The same things were measured in two ways. Each way mixes the same 12 hidden numbers, adds some noise and spreads widely along 8 directions of its own, which tell nothing about the thing.
(in the rows, 128 means zero)
Some things both ways: the first way, then the second way.
[138 132 166 167 103 211 105  91 181 134 131 100 164 141 100 127 102 130
 114 157]
[143 102 149 159 137 127 144 173 153 146 135 145 122 118  99 102 119 151
 130 125 139 146 123 136 137 118 110 143 115 124 131 148]

[ 97 125 126 135 134 133 111  78 135 149 152 166 113 127 135 119 137 124
 154 132]
[118 108 124 135 125 120 162 136 147 131  75  83  95 145 151 129 117 116
 109 147 139 115 178 114 149 128 169 136 136 104 168 120]

[130 123 138 104 139 102  84 164 138 143 117  80 145  88 139 111 162 150
 159 146]
[119 145 139 120 132  87 153 117 137 149 146 137 141 135 111 108  91 150
 148 116 115 114 202 159 166 147  87  99 172 124 142 137]

[163 122 158 140 104 104 112 131 138 142 124 115 115 117 122 119 172 144
 140 105]
[113 106  97 133 161 108 128 102 124 122  74 103  98 161 121 145 110  85
  74 132 110 123 172 115 165  90 130 119 168 101 167 148]

[167 104  92 104 133 196 206  60 180 130 102  96 121 104 146 154  81  98
 105 146]
[139 118 116 140 149 139 131 147 125 130 107  94 115 141 135 132 158  85
 108 115 158 129 108  98 134 117 117 125 143 122 144 158]

[108 106 171 110 137 136 129  57 126 131 168  86 126 102 173  73 191 112
  78 103]
[150 129 121 121 139 110 109 122 110 104 153 170 140 103 103  97 149 122
 107 118 102 188 101 140 131 102 101 113 131 121 124 178]

[192 155 141  80 114  88 191  71 152 174 115 137 154  66 160 119 162 103
 235 144]
[134 127 122 120 123 105 159 116  86 120 129 142 138 123 127 111 135 138
 131 159 100 148 134 124 145 129 146 128 134 123 139 123]

[149 106  97  98 168 134 174 105 109 113  90 134 114 121 154  97 138 143
 135 120]
[141 159 145 140 100 140 124 126 136 129 174 132 171 118 125 129 140 141
 169 120 130 117  85 134 105 157  98 129 116 159  94 107]

[166 139 107 126 140 129 143 153 125 130 137 172 110 153 144 140 137 137
 190 133]
[ 96 162 131 167 118 133 158 132 181 138 140  85 131 149 108 134 113 138
 125 135 134 103 120 171 120 153  97 131 139 144 113 124]

[125 149 153 124 126 145 153 120 132 142 129 118 114  98 131 109 132 105
 146 149]
[171 165 149 115 128 117 118 112 151 122 138 137 159 115 156 136 112 127
  96 137 101 111  69  88  73 120 105 119 120 130 159  90]

[122 109 143 232 106 124  64 160 135  58 135  76  89 117 119 182 141 131
 143 123]
[134 139 113  65 115 180  98 149  43 125 101 153 127 127 152 142 142 109
 163 123 146 145 121  92 107 139 147 127 117 131 135  87]

[ 99  85 138 186 141 117 124 158 114  88 120 126  71 149 131 150 152 153
 140 103]
[163  88 141 146 118 133 125 139 145 137  80 132 106 134 155 127 129 121
  87 123 130 158 129 107 135 105 145 148  99  99 149 146]

[ 76 109 122  80 167  95 144 166  84 146 168 192  95 124 118 141 165 138
 155 150]
[164 146 141 126 115 138 111 116 119 139 154 136 161 114 138 120 149 137
 115 110 108 144 100 132 127 130  89 118 121 131 135 141]

[137 106  94 139 133 166  70 147 143 140 114 136 174 115 141 167 119 156
 175 157]
[133  92 117 123 154 134 147 109 138 118 108  87 113 140 140 161 138 101
 154 129 155  86 182  82 181 141 151 141 162 101 160  95]

[ 73  99 128 169 166 118 140 160 121 118 128 129  88 152 191 159 134 158
 178  86]
[128 131 163 113 106 127 124 140 153 123 103 123 134 125 146 140  93 163
 135 128 116 138 163 144 121 141 143 136 121 158 110  60]

[109 142 151 156 127 125 118 126 143 140 121 169 161 133 130 161  92 145
 220 159]
[122 139 139 118 109  82 129 136 122 131  98 106 121 139 108 122  78 160
  95 125  96 146 203 134 157 145 160 105 135 143 145 107]

[178 164 152 117  96 128 118  69 138 145 121 185 164 120  89  77 143 124
 123 134]
[129 128 135 121 147  89 152  84 163 119 110 141 123 160 140 152 110 115
 128 177  92 109 162 127 134 117 133 126 147 129 166  91]

[140 131 116  92 101 176 111   4 154 122 143 116 154 126 107 115 135  99
 152 166]
[126 139 126 109 117 154 150 150  86 143 129 102 133 148 125 149 134 131
 182 127 165  96 151  97 151 186 139 131 136 129 138  86]

[170 169 125  74 123 176  92 110 127 174 115 128 191  87 117 104 127 122
 139 180]
[133 112 130 121 121 171 125 165 116 138 155 141 118 100 127 115 181 123
 180 118 166 154 123 127 132 129 134 144 102 118 114 140]

[ 75  88 121  88 165 135 137 168  65 112 100 125 125 126 188 149 120 136
 175 179]
[103 117 109 120 133 130 154 156 162 140  93 110  88 161 113 138 133 119
 135 140 169 112 195 128 155 148 154 142 125  82 171 139]

[186  88 142 125 150 132  91 209 120 127 100 104 180  87 164 141 126 163
 190 158]
[132 140 110 120 141 120 117 110 126  84  82 123 135 152 138 153 120  83
  78 147 115 138  78  93  97 115 135 133 135 128 141 115]

[149 158 143 114 153 147 156  53 149 138 104  78 143 135 128  78 154 140
 102  95]
[115  97 110 144 149 151 157 151 129 123 153 171 160 112 113 114 191 157
 201 162 156 108  98 138 138 122 120 186 121 126 110 108]

[166 149 141  76 160  91 201 104 131 149 121 130  82 111 153  85 129 107
 176  97]
[146 122 133 119 130 125 132 113 132 128 134 184 157 141 160 141 187 125
 198 159 142 117 102 122 112 133 118 153 117 156 112  95]

[155 103 142  54 146 145  49 170 107 166 128 109 180 102 157  90 172 134
 135 152]
[189 104 155 132 123 148  81 115 134 123 143 131 123  94 136 137 121 143
 132  88 108 140 100 106 117 109 110 123 123 150 109  87]

[186  95 105  69 154 117 131 151 128 146 105  95 129  62 168 112 154 111
 178 176]
[124 152  94 117 118 149  99 122  80 108 107 113 136 120 140 128 148  88
  84 121 122 152  78 101 102 109 134 123 122 119 129 149]

[120 127 115 105 166 120 148  99 113 162 118 217 113 162 107 132 129 122
 195 123]
[146  84 134 143 115 156 115 137 112 127 139 149 147 103 118 109 164 155
 200 128 143 126 151 131 168 140 144 157 111 148 123 112]

[ 86  81 130 157 123 158  57 143 137  87 124  84 145 131 125 147 158 140
 122 176]
[147 148 108 109 147 128 108 110 115 117 140 134 156 125 103 144 104 132
  93 116 103 102 104  94 121 120  96 123 144  97 164 105]

[146 115 150 100 142 138 126 107  91  98 156  75 123 112 167  77 151 151
  96 120]
[112 146 140 109 137 109 136 134 145 136 113 148 113 155 145 157 161 100
 155 141 168 156 164 120 151 159 133 129 121 132 115 131]

[109 150 174 191 125 146  81 101 171 136 156 111 145 102 136  97 140 130
 109 117]
[112 142 127 121 108 107 117 119 111 125 103  64 108 113 126 112  91 135
  77 109  88 150 199 141 157 123 161  89 149 142 143 126]

[153 120 121 149 154 148  36 184 140 148  84  67 208  75 141 149 126 191
 173 155]
[143 104 108 143 136 134 148 159 111 107 122 109 141 109 119  98 137 117
 115 116 144 120  86  94 119 110 129 142 142  97 135 149]

[135 103 112 186 131 177  82 135 159 100  96 112 150 133 120 145 105 160
 137 157]
[ 72 115 120 148 126 136 181 185 136 151 123 114 127 159  86 119 115 144
 177 159 148  94 171 169 140 133 136 152 137 134 126 110]

[133 105 166  99 144 135 181 172 107 114  91  95 128 139 143 131 110 159
 141 154]
[153 132 123 149 133 135 110 141 126 143 126 133 125 127 112 128 126 143
 116 109 140 116  88 102 116 129  98 132 123 131 130 122]

[215 142 136 102 136  89 103 165  67 111  93  97 137  80 121  59 189 178
 134 126]
[ 59 156 100 152 116 120 168 148 128 154 129  89 119 176  93 130 136  94
 129 147 142 117 163 170 145 135 124 121 140 119 124 176]

[113  94  94 136 134 128 141 153 112 124  92 212 137 126 118 184  91 151
 176 177]
[131 128  97 106 116 172  95 118  70 118 115 107 116 118 130 135 145 100
 146 106 142 126 136  96 140 141 147 122 131 119 143 122]

Other things, the second way, with their names:
Z406: [147 135 147 150 108 138 142 160 138 148 128  90 120 124 130 117  94 115
 105 118 129 113 103 100  96 120 125 116 116 119 149 128]
Z4: [131 110  85 148 128 146 125 131 117 117 112 132 119 117 118  96 152 107
 100 122 135 136  95 124 122  96 124 144 122  83 151 186]
Z999: [115 150 142 118 126 111 113 120 121 120 133 163 174 110 139 130 126 128
 132 146 112 148 128 118 127 122 129 136 113 151 113 107]
Z799: [144 107 139 123 105 115 117 145 138 127 117 140 115 102 162 114 186 139
 129 123 135 179 135 125 124 108 170 145  87 131  98 131]
Z206: [140 143 148 142  92 129 187 158 157 148 118 119 125 158 155 106 122 131
 134 148 135 122 102 163  81 141 113 125 122 126 134 139]
Z775: [110 148 149 175 106 122 171 147 160 138 151  92 138 119 109  93  83 142
 152 122 139 106 129 161 122 155  98 115 151 151 107 138]
Z138: [142 173 145 151 100 130 159 143 154 134 152  81 159 130 108 106  54 138
  96 129  94  80  83 137  70 136  91 102 143 132 164 112]
Z945: [117 147 133 110  92 116 129 124 112 133 117 104 110 134 148 137 129 116
 121 121 119 159 164 134 131 138 159 108 121 131 104 120]
Z97: [ 91 140 137 140 130  82 120 139 149 121  95 125 136 169  95 143 100 122
  89 135 105 165 167 166 144 121 126 119 138 168 104 134]
Z581: [159 151 128 115 129  94 103 118 100 115 159 149 162 106 119 110 143 125
 150 103 124 128 107  96 119 136 105  96 147 159 116 131]
Z307: [182  99 158 160 135  69 169  94 181 145 131 129 100 136 158 123 133 130
 104 148  97 129 134 117 137 101 122 119 135 108 153 137]
Z797: [170 109 156 168 120 132 116 125 158 123 154 135 114  92 127 100 151 133
 132 115 128 169  95 133 132 121 118 128 107 144 113 159]
Z920: [197  92 156 139 148 124 100  99 135 117 155 154 141  89 135 122 142 135
 165 102 132 128 121  82 161 133 104 127 139 139 133 116]
Z922: [127 137 131 153 124 130 156 146 155 123 103 113 105 161 118 122 107 123
 133 142 142 119 100 149  96 144 111 123 141 154 129 123]
Z633: [133  92 113 159 129 138 167 155 143 134 124 146 135 136 127 111 158 131
 142 161 134 104  73 130  94  89 124 170 114 106 132 130]
Z125: [159 126 145 137 128  99 120 156 138 135 186 168 168 106  92 104 159 163
 136 115 104 150  88 141 112 103  92 127 115 143  99 135]
Z133: [109 115 140 135  99 155 151 173 107 152 102 134 137 152 146 131 140 141
 192 147 155 114 128 142 112 143 142 156 110 166  93  81]
Z28: [113 109 138 123 151 108 140 141 132 122  80 145 121 136 145 127 125 131
 106 151 120 166 157 139 145 101 136 143 139 139 123 117]
Z702: [171 116 132 149 136 111 113 110 138 126 171 150 135 116  95 111 141 125
 133 106 111 138 108 129 141 117  86 111 137 123 134 166]
Z589: [111 106 116 136 150 105 152 146 161 136 107 160 109 139 120 134 148 142
 114 162 130 138 135 130 130  95 140 166 111  95 132 122]
Z887: [149  88 129 155 128 125 182 136 150 130  96 134 127 178 122 116 112 124
 139 163 122  97 128 147 129 125 117 145 145 113 173 133]
Z998: [ 86 129  80 114 146 133  93 140  83 130 130 162 124 137  99 145 190  86
 142 130 147 157 125 119 139  95 132 140 115 119 102 159]
Z769: [136 122 152 136 102 129 147 153 110 149 118 118 124  95 151  89  88 160
 119 117 112 142 140 135 117 113 130 121 130 137 118 112]
Z969: [134 148 113 124 111 115 134 163 121 120 106 119 118 151 102 104 101 106
  73 117 116 156 104 141  88 113 120 101 129 110 149 175]
Z556: [126 128 105 128 149 149 142 139 116 124 138 136 142 141 125 139 165 101
 168 152 151  86  77  99  99 119 114 148 137 128 137 104]
Z230: [154 180 137 121 114 103 119 103 129 112 145  85 148 120 115 122  90 118
  96  99 118 126 140  99 143 180 111  80 150 127 161 144]
Z154: [164 118 160 127 126 115 129 136 142 135 103 108 105 113 160 141 107 134
 121 116 147 131 147  66 140 149 155 129 118 126 137  88]
Z603: [130  99 130 138 109 163 117 160 147 130  89  94  78 119 143 141 148 133
 113 109 162 164 146 117 142 134 174 157  90 108 111 118]
Z237: [107 143  99 145 122 106 124 114 124  98 152 140 156 143  73 111 141 111
 144 139 108 133 113 165 126 125 110 115 144 150 116 163]
Z422: [123 141 134 139 108 112 158 171 162 146 120 149 116 145 154 106 171 124
 124 158 133 152  75 163  55  94 126 137  96 142 105 144]
Z115: [103 133  91 108 121 108 103 113  69 100  85 135 126 166  87 143 110 135
 134 123 106 140 164 145 150 143 138 115 161 166 103  99]
Z430: [153 131 155 163 105 141 154 134 147 149 152 111 151 118 123 109 105 152
 125 128 115 114 116 135 136 146 106 133 118 117 151 133]
Z282: [167 136 142 121 121  94 120  95 102 131 155 145 151 118 122 103 112 164
 152  98  89 127 146 155 146 138  74  88 177 168 113 116]
Z216: [108 137 111 115 116 156  95 138  74 129 122  95 122 113 120 139 148 120
 147  87 159 150 163 111 172 158 143 122 134 141  92 124]
Z752: [144 122 164 149  74 128 162 192 135 158 143  72  98 109 108  72  98 158
 162  93 156 139 191 148 149 177 156  98 119 135 135 155]
Z647: [147 138 129 141 120 102  80 122 128 121 113 116 123 120 112 125 101 123
  96  77 126 146 136 108 136 133 111  99 137 148 110 144]
Z470: [161 174 148 108  93 120 138 133 115 132 149  88 122 115 134 116  87 134
 128  90 130 125 132 106 110 179 118  79 143 130 135 114]
Z521: [148 109 135 177 104 138 160 132 133 141 108 118  98 148 137 107 112  96
 154 138 150 114 103 120 112 137 127 127 124 131 136 156]
Z817: [154 129 153 133 136 100 137 121 139 135 127 113 132 107 149 130 122 140
 136 129 135 116 153  78 155 150 141 123 133 137 144  97]
Z165: [120 168 122 115 129  81 120 108 147 131 139 120 128 172  81 151 114 134
 108 119 100 129 174 159 148 152 101  91 152 139 137 132]
Z437: [ 96 124 104 132 121 140 126 166 101 124 106 102 101 126 113 114 159  99
 126 112 167 172 155 128 157 136 157 127 122 121 111 178]
Z636: [176 113 150 131 118 128 149  84 137 126 100 102 104 131 182 135 134 135
 131 139 121 129 149 111 158 159 144 127 137 132 158 100]
Z3: [ 98 127 105 165 136 125 136 124 146 100  97 101 142 162 118 141 144  71
  77 147 125 143  88 135 123 102 125 144 134 127 118 168]
Z527: [169 131 155 117 103 129 101 128 131 115  85 150 104 121 168 141 122 124
  95 123 130 188  93  93  99 134 153 133  85 136 113 109]
Z359: [173 106 140 148 130 134 113 125 143 120 144 127 114  89 117 101 110 117
 101 102 119 151 115 102 136 107 117 118 123  95 156 166]
Z514: [131 116 101 118 123 162 115 155 109 121 150 144 119 126 104 128 193 117
 170 113 160 145 100 135 120 126 125 143 112 115 102 143]
Z701: [ 91 136 102 123 160 124 147 137 129 133 144 152 128 139 104 141 153 125
 181 149 157  98 134 127 132 131 109 145 147 125 116 107]
Z691: [141 119 155 123 136 103 140 167 177 143  98 163 122 145 151 135 135 124
  81 151 125 167 115 125  96  91 129 148  91 108 140 132]
Z766: [ 89 141 108  87 146 125 103 124 123 108 119 145 153 155 111 169 145  91
 143 143 128 130 166 128 141 120 135 135 136 129 130 104]
Z871: [ 96 161  97  84 171 127 118 107 135  92 114 140 143 154 130 171 143  64
  97 165 116 129 110 109 101  98 120 131 146 109 158 114]
Z126: [161 125 112 140 152  96 127 125 146 115 171 170 143 103  98 101 138 154
 151 110 124 102  74 117  95 103  75 125 154 126 110 124]
Z851: [136 133 135 129 108 132 158 171 139 135 108 138  95 150 129 117 139 147
 141 134 154 159 108 152 101 152 130 136 109 134 107 127]
Z714: [149 152  99 131 116 150  86 126  82 119 171 117 158 121  67 124 136 127
 129  76 129 120  92 114 139 154  88 107 137 123 123 154]
Z162: [ 94 152  96 146 145 117 151 124 163 126 111 108 127 160 112 128 118 114
  76 147 109 108 107 162 100  96  93 129 152 112 146 146]
Z121: [150 154 143 151  92 106 151 164 102 138 152 119 144 121 118  97 127 152
 136 110 129 140  67 127  88 146 110 107 126 164  77 129]
Z811: [142 162 123 168 109 126 148 127 115 135 162  71 145 112 108 105 117 134
 124  99 141 102  97 108 139 173 101 105 149 133 124 153]
Z631: [ 77 144  93 126 117 183 107 141  85 121 138  93 120 139  94 140 140  98
 188 110 153 111 134 154 127 143 120 121 151 164  89 112]
Z100: [140 129 132 135 112 157 129 155 129 125 139 146 108  96 122  98 139 166
 167 117 154 154 103 147 112 151 121 139 112 141  97 121]
Z194: [115 120 140 126 134 103 142 135 136 147 103 127 129 155 133 132 130 130
 119 136 119 143 190 152 166 123 126 125 142 136 138 133]
Z82: [170 143 117 128 127  91  88  87  97 102 155 127 148 106 107 115 140 107
  75  99  81 169  99 102 140 110 111  89 140 129 133 172]
Z256: [103 130 106  88 163 120 101 103 116 125 119 174 110 127 146 175 181 103
 148 139 147 152 153  95 149 112 136 147 124 112 104 102]
Z606: [155 121 119 142 114 127 117 125 112 127 101  94  95 126 147 122 147 116
 102  93 143 150 111 104 132 133 133 114 133 129 112 148]
Z190: [149 168 143  96 144 113  92 119 144 118 125 166 135 111 152 150 124 128
 109 136 118 142  84  86  76 116 115 122 112 148 127  78]
Z894: [180 132 155 142 109 123 121 150 108 156 155 127 135 110 107 100 113 176
 125  91 111 139 112 128 130 143  94 104 127 148 126 126]
Z565: [140 138 142 159 106  99 143 128 129 136 132  98 118 130 109  94  85 127
 128 100 122 128 150 145 140 147 104  85 159 150 126 161]
Z732: [ 90 129  90 124 171 142 111 125 107  85 131 139 147 139  83 154 146  85
 166 142 148 111 104 110 133 122 113 143 161 152 108 108]
Z642: [148 117 151 128 114 151 141 163 130 155  82 116 105 142 166 139 100 128
 110 133 137 122 118 100  98 118 138 140 109 121 146  89]
Z39: [134 114 134 125 141 100 161 154 156 139  73 130  87 157 153 133 130 119
  70 153 127 162 137 119 119 100 148 138 117  97 152 136]

Some of these things the first way, each followed by its name:
[129 120 121 120 129 161  73  68 144 135 160 122 148 144 125 109 143 147
 123 139]
Z216
[159 148 157 144 122  96 142 101 103  86 120  81  91 136 119 132 182 126
 136  74]
Z894
[146 137 120  83 182  75 106 176  57 125 146 149  89  92 165  78 150 149
 122 125]
Z422
[138  68 130 162 162 145  71 166 150  93 116  72 123 114 141 109 114 165
 131 139]
Z133
[105 114 106 112 137 149 145 108  99 123 145 186 106 146 134 135 103 134
 108 170]
Z190
[207  99  85  53 164 104 138 130  95 131 101 110 140  83 165 113 170 140
 195 155]
Z811
[176 159 118 130 138 102 121 146  82 150 134 166 119 127 140 153 138 161
 209 115]
Z437
[180 133 158  90 128 162  68 106 142 181 209 154 139 112 153  70 163  73
 161 158]
Z797
[153 123 120 116 140 143 105  72 110 109 110  61  99 116 149  81 189 112
 112  95]
Z766
[ 99  88 153  94 132 170 134 120  99 157 101 137 170  95 151  91 151 151
  92 158]
Z359
[108 131 151 172 124 114  88 101 135 120 195 158 101 158 133 129 129 147
 138  96]
Z606
[126 159 214 175  94 135  68 136 158 149 137 157 174 137  60 114 119 146
 169 117]
Z887
[115 125 109 186 129 113 107 132 143  99 157 167  74 123 132 154 123 115
 174 124]
Z206
[134 141 143 188 123  91  62 106 106  90 171 112  88 112 161  82 194 148
 130  79]
Z945
[166 162 176 201 117 125 105 151 177 140 152  78 124 126 125 148 143 158
 155  79]
Z28
[ 88 100 149 172 117 188  94  84 175  91 178 124 150 157 160 145  67 118
 127 167]
Z851
[136 104 170 151 128 134 186 107 130 108 136 131 100 151 175 129 109 126
 135  88]
Z922
[122  48 102  97 156 168 129 134 121  85  81  89 161 120 156 145 118 128
 142 192]
Z714
[180 190 128 230 115 117  65 118 156 103 145 136  99 129  87 153 100 137
 171  94]
Z581
[144 125 146 103 127 188  76  45 148 127 153  51 141 141 173  64 171  91
 113 128]
Z603
[113 156 101 180 134  79 124  94  99 111 116 170  70 187 143 150 137 168
 137  50]
Z126
[156 115 126 135 109 131 124 112 127 113 107  96  95 123 112 130 155 123
 137 124]
Z642
[146  87 135 119 137 145 126 113 169 150 129 121 136  90 169 107 105 120
 163 150]
Z565
[182 162 172 169  98 174  83 117 172 171 164 138 158 147 123 136 111 146
 187 117]
Z732
[ 73  69 108 144 163 155 150 118 154 108 137 132 110 128 136 147 106 150
  92 143]
Z194
[205 107 126  95 141 152  40 114 150 132 118  62 147 119 140  75 138 111
 152 152]
Z647
[142 138 110  48 148 142  85  83  92 185 130 158 156  80 167 102 137  89
 227 177]
Z752
[203 144 145  58 141 128 174  64 112 156  83 124 166 128 125  66 142 158
 132  97]
Z97
[140 132 174 145 119 146 151 176 143 134 111 130 154 103 142 136 108 143
 157 145]
Z702
[138  94 113 154 119 157 118 111 171 100 146  80 108 107 170 164 120 103
 146 169]
Z39
[185 101 113 100 153 132 141 143  90 107  63  76 157  92 171 126 136 169
 146 133]
Z154
[212 175 149 130 119 157  89  85 158 136 127  63 161  90 114  82 143 120
 145 140]
Z817
[181 186 131 132  99 148 138 103 160 145  85 129 172 137 103 126 106 146
 169 158]
Z589
[194 137 140  87 137 115 151 111 114 139  93 129 175  66 138  97 151 138
 142 138]
Z82
